There are 5 ways to turn a row about zero (a turn may also mirror it). The second row of each pair is the first, turned, with some noise. The first 45 pairs use one turn. New pairs use 2 turns, one after the other, and a turn may come again.
In the rows, zero is written as 128.
Some pairs, each with its turns in order after it:
[126 111 136 140  97 183 198 131]
[187 169 129 107 127 115  68 129]	q161

[151 133 149 136 101 103 138  84]
[115 141 124 117 139 168  83 136]	q558

[ 96 136 169 137  89 122 106 125]
[112  80 123 117 101 106 129 157]	q146

[137 147 125 118 184 185  98 119]
[ 97 163 182 148 102 104 145 104]	q794

[ 61 148 129 121 159 124 142  89]
[168  80 113 174 153 116 108 124]	q146

[151 108  99 131  92  97 170 127]
[130 122  92 153 153 124  77 108]	q161

[124 142 107 144  98 115 130 127]
[126 109 104 108 119 125 142 105]	q146

[123 139  65 147 117 141 143 129]
[129 152 113 140  70 107 119 112]	q558

[150  55 125 125 161 127 198 127]
[127  95 122 104 114 136  32 151]	q161

[131 155 140 134  87  84 127 123]
[ 97 153 106 149 163 107 138 108]	q161

[180 156 111 124 126  76 126 124]
[ 79 132 104 176 144 157 126 125]	q161

[108 125 160  60 102 190 139 153]
[120 149 138 149 145 111  34 152]	q874

[167  88 137 187 115 135 121 112]
[ 78 151  72 133 135 140 124 161]	q558

[107 217 104 113 160 137 142 178]
[ 84 126 124 148  84 102  53  79]	q794

[ 86 143 168 157 102 175 113 123]
[ 91 152 154  65 132 118 154 129]	q558

[147  85 153 166  91 171 156 141]
[156 139  92 113  98 138 105 200]	q874

[106 147  85 149 144 120  89 111]
[ 93 151 112 159 157  96 130 120]	q794

[ 74 189 144 154 135 113 103 155]
[113 146 117 186 140 149  69 104]	q794

[ 78 106  96  60 114 115  99 105]
[162  57 124  88 107 109  99 100]	q558

[100 101 141  57 199 144  94 160]
[113 159 214 127 109 104  85 176]	q794

[142 172  90 138  75 145  97 126]
[119 171 124 115 122  86  87  87]	q558

[151  99  86  78 142 188 124  40]
[108 222 165 155  56 117 117 110]	q874

[149 130 121 113 135 134 109 115]
[122 143 141 146 117 145 130 118]	q874

[142 100 199 107  70 126  69 110]
[ 81  98 118  73 207 131  94 120]	q558

[150 174 171  87 128 121  99 120]
[167 140 127  95 113 106 112 188]	q146

[ 85 128  99 102 147 124 108 192]
[151 134 136  95 195 127 102  84]	q874

[130 148 144  88 126 187 136 108]
[ 92 149 138 147 102 126  69 128]	q874

[ 53 131 141 153 101 127 104 111]
[148 121 144  94 167  83 172 110]	q161

[181 147 165 154 113 162 139 104]
[141 187 143 159 130 123 113 176]	q161

[158  95  49  79 116 155 194 140]
[126 203  85 171 136 157 186  88]	q146

[ 92 123 130 111  95 127 158 158]
[115 104 102 148 113 156 162 148]	q146

[113 127 115 157 144 112 126  87]
[112 138 115 121 111 110 171 115]	q874

[129 148 118 180  86 107 191 116]
[126  78 132  79  89 102 154 171]	q874

[134  84  87  93 193 111  97 143]
[160 174 167 163 105 172  89  91]	q146

[122 147 164 129 181 172 102 134]
[ 96 137  80 146 134 157  96  90]	q874

[154  63  78 161 121  81 109 144]
[163 105  96 137 166  67 158 178]	q794

[128 122 107 104  94 162 149 190]
[111 145 126 138 112 162 206 139]	q146

[130 145 153 119 143 134 140 117]
[135 131 156 126 139 138 130 147]	q558

[107 147 163 127 164 133 111 119]
[108 140 160  99 120 131 157 144]	q161

[116 126 107 123 113 163 138 124]
[130 130 125 149 132 112 164 117]	q146

[ 85 129 141 126 138 122 132 100]
[ 97 145 128 142 131 161 123 149]	q794

[155 112 192 150 127 137 131 155]
[ 83 137 132 140 181 141 156 144]	q558

[174 150 147 125  93 108 115 119]
[169 152  94 102 128 132 131  98]	q794

[172 100 101  95 129 123  77 170]
[166 141 153 101 143  55 121 135]	q794

[119 103 130 112 144 101  89 141]
[103  83 117 123 111 117 153 131]	q161

New pairs. What belongs after each?
[159 168 164 176 115 180 145 169]
[116 111 159 121  64 145  74 174]	q146 q794

[153 100 125 111 113  93 166 196]
[116  86  76 179  92 108 117 144]	q794 q161

[ 73 137 150  98 125 135 113 121]
[ 98  99 142 102 153 142 160 128]	q874 q161

[116  94 134 181 112 138  89 140]
[114  88 134  74 138 167 134 119]	q146 q558

[230 112 153 117 166  80 161 114]
[188 149  99 180 160  92  74 187]	q874 q161

[117 103 142 119 115 131 112 146]
[143 136 153 111 145 146 123 122]	q874 q146

[149 144 127 105 123 173 147  90]
[ 97 127 134  86 125 175 120 131]	q794 q794

[194 141 115  79 114 106 162 110]
[ 55 140 116 104 179 159 126 128]	q874 q558

[162 187 118 161 120  91 108  84]
[193 144 160  77 131  94 145 130]	q558 q146

[176 152  93 134 121 132 102 150]
[158 151  88 130 137 118 130 170]	q146 q146

[131 153  91 109 129 157  67  89]
[134 178 175  85 142 118 158 110]	q874 q161

[128 191 166 147 106 135 141 103]
[120 176 156 131  99 155  96  89]	q558 q794

[ 54 115 162 108 136  70  77 140]
[127  67 147 171 105 120  82 195]	q558 q558

[153 111  74 109 156 176 144  67]
[138  91 138 121 140  37 101 132]	q794 q874

[178  85 144  65 141 126 107 100]
[151 134 118  75  83 134  69 103]	q794 q794

[138 155 193 139 119 145 159 162]
[145 112 162 142 182  84 140 152]	q874 q794

[103 100 108 127 182 131 131 100]
[136  90 102  93 166 107 111 143]	q794 q874

[140  96  96 118 155 103 125 139]
[119 110 137 150  79 139 132 133]	q874 q874

[106 116 144 139 139 151 164 151]
[ 99 107 103 146 146 138 146 149]	q558 q146

[136 129 133 115 203 147 121 130]
[111 138  70 116 118 150 106 159]	q558 q161

[118 121 139 122  73 139 109 109]
[144 140  73 139 112 128 137 140]	q161 q794

[148 141 103 161 157  95 183 118]
[175 121 130 120 104  89 121 184]	q146 q558

[ 75 108 112  98 122 119 107 101]
[107  75 121 134 135 111 155  91]	q874 q874

[ 92 134 125  96 131  84 178 134]
[ 79 176 137 111 157 139 127 153]	q161 q794

[ 87 139 131 173 115  90 107 153]
[157 155 108 170 159 168 117 108]	q161 q146

[ 72 127 108 136  87 205 167 114]
[147 199 116  77 135  92  86 166]	q161 q146

[165 118 139  87 193 131 130 126]
[112 151 116 117 171 122 101 186]	q161 q874

[152  76 145  96 163 133 131 165]
[ 75 108  96 104 146 155  95 143]	q146 q874

[ 96 139 146 186 130 156 139  99]
[143 143 174  90 158  87 119 115]	q874 q874

[136 137 154 150 155 141 146  76]
[112  95  94 133 110 124 156  89]	q874 q146

[151  82 128 161 133 139 117 164]
[134  82 126 160 133 101 132 168]	q146 q146

[172 107 179 139 144 112 156  86]
[149 147 141 177 157 123  67 123]	q161 q794

[177 137  94  95 221 160 154 100]
[ 76  79 106 143  89 201 140  66]	q146 q874

[176 191 139 126 145  71  79 153]
[ 84 103 193 117 120 173 196 117]	q794 q874

[114 127 152 123 128  74 122 123]
[115 106 118 104 154 138  90 153]	q874 q161

[ 70  92 131 119 127  45 128 170]
[141  80  73 129  91 168 189 163]	q794 q161

[136 116 112 174 178 128 144 105]
[ 97 149  93 158 119 130 156  88]	q146 q874

[120  98 181 172 106 155 159 108]
[178 131 120 166 189 123 135  99]	q161 q558

[ 87 119 170 147 179 129 193 103]
[127 147 100  70 148 132  89 194]	q794 q874

[116 172 161 183 146  57  65 111]
[108 131 177 128  65 168  86  48]	q558 q874

[133 181 148 137 146 102 128 149]
[135 183 156 143 118 145 133 148]	q146 q146

[ 88  96 119 123 162 106 142  78]
[140 112  63 101 142 141 102 102]	q874 q146

[129 127 111 144 133 105 156 118]
[119 153 113 135 136 137 127 100]	q161 q874

[ 90 118 123 147 153 150 105  83]
[ 93 107 157  94 130  91 137 107]	q874 q874

[126 156 101 124 138  84 115 144]
[161 115 164 101 138 139 110 116]	q161 q161

[106 143 109 141 168 115 155  97]
[108 129  88  96 145 151 138 158]	q874 q794

[128 123 141 190 112 177  88 146]
[116 152  70 135 108 178  90 139]	q161 q161

[149  98 152 153 144 115 113 134]
[144 100 148 139 105 116 126 155]	q146 q146

[124  83 132 143 166 127  93 166]
[ 93 137 151  76 166 129 145 141]	q146 q558

[143 119 155 164  87 132 131 157]
[104 129 109 155 132 122 103 181]	q794 q558

[170 119 159  94 115 124 164 138]
[117 112 149  77 154 141  96 102]	q146 q874

[152  83 136 148  52  60 124  59]
[ 65 107  93  93 173 216 161 160]	q874 q146

[124 127  97 220 129 120  88 184]
[ 77 105 185  67  74  94 131 129]	q874 q794

[101 139 150 179 134 148  76 138]
[ 87 126 123 151  99 135  86 172]	q146 q146

[ 47  75 103 133 117 108  97 136]
[197 143 110 115 172 178  92 134]	q874 q146

[149 137 149 119 144  93  98 121]
[107  97 157 115 126 161 132 123]	q794 q874

[129 141 147 118 157 201 111  63]
[ 86 117 128  83 139 124 123 214]	q161 q146

[179  84 104 109 136  97 172 143]
[199 115 181 138 145 124 121 148]	q794 q874

[119 177  82  98 114 143  91 186]
[127 213 105 147 155 130 128 168]	q794 q794

[148 127 130 109  93  84 104 171]
[109 126 127 159 156 127 169 183]	q874 q558

[114  86 144 124 100 126 121 124]
[ 93  98 104 142 138 122 121 125]	q161 q161

[207 143 121 108 120 167 137 121]
[ 91 203 118 108 140 106 135 108]	q161 q558

[134 136  73 101 142 179 137  94]
[110 129  95 128 182 139 116  70]	q558 q558

[ 90 128 182 130 139  89 166 132]
[111  58 101 129 160 136 103 138]	q874 q161

[187 153  84 148 143 211 116  98]
[147  98 116 134 100  59 206 164]	q874 q146

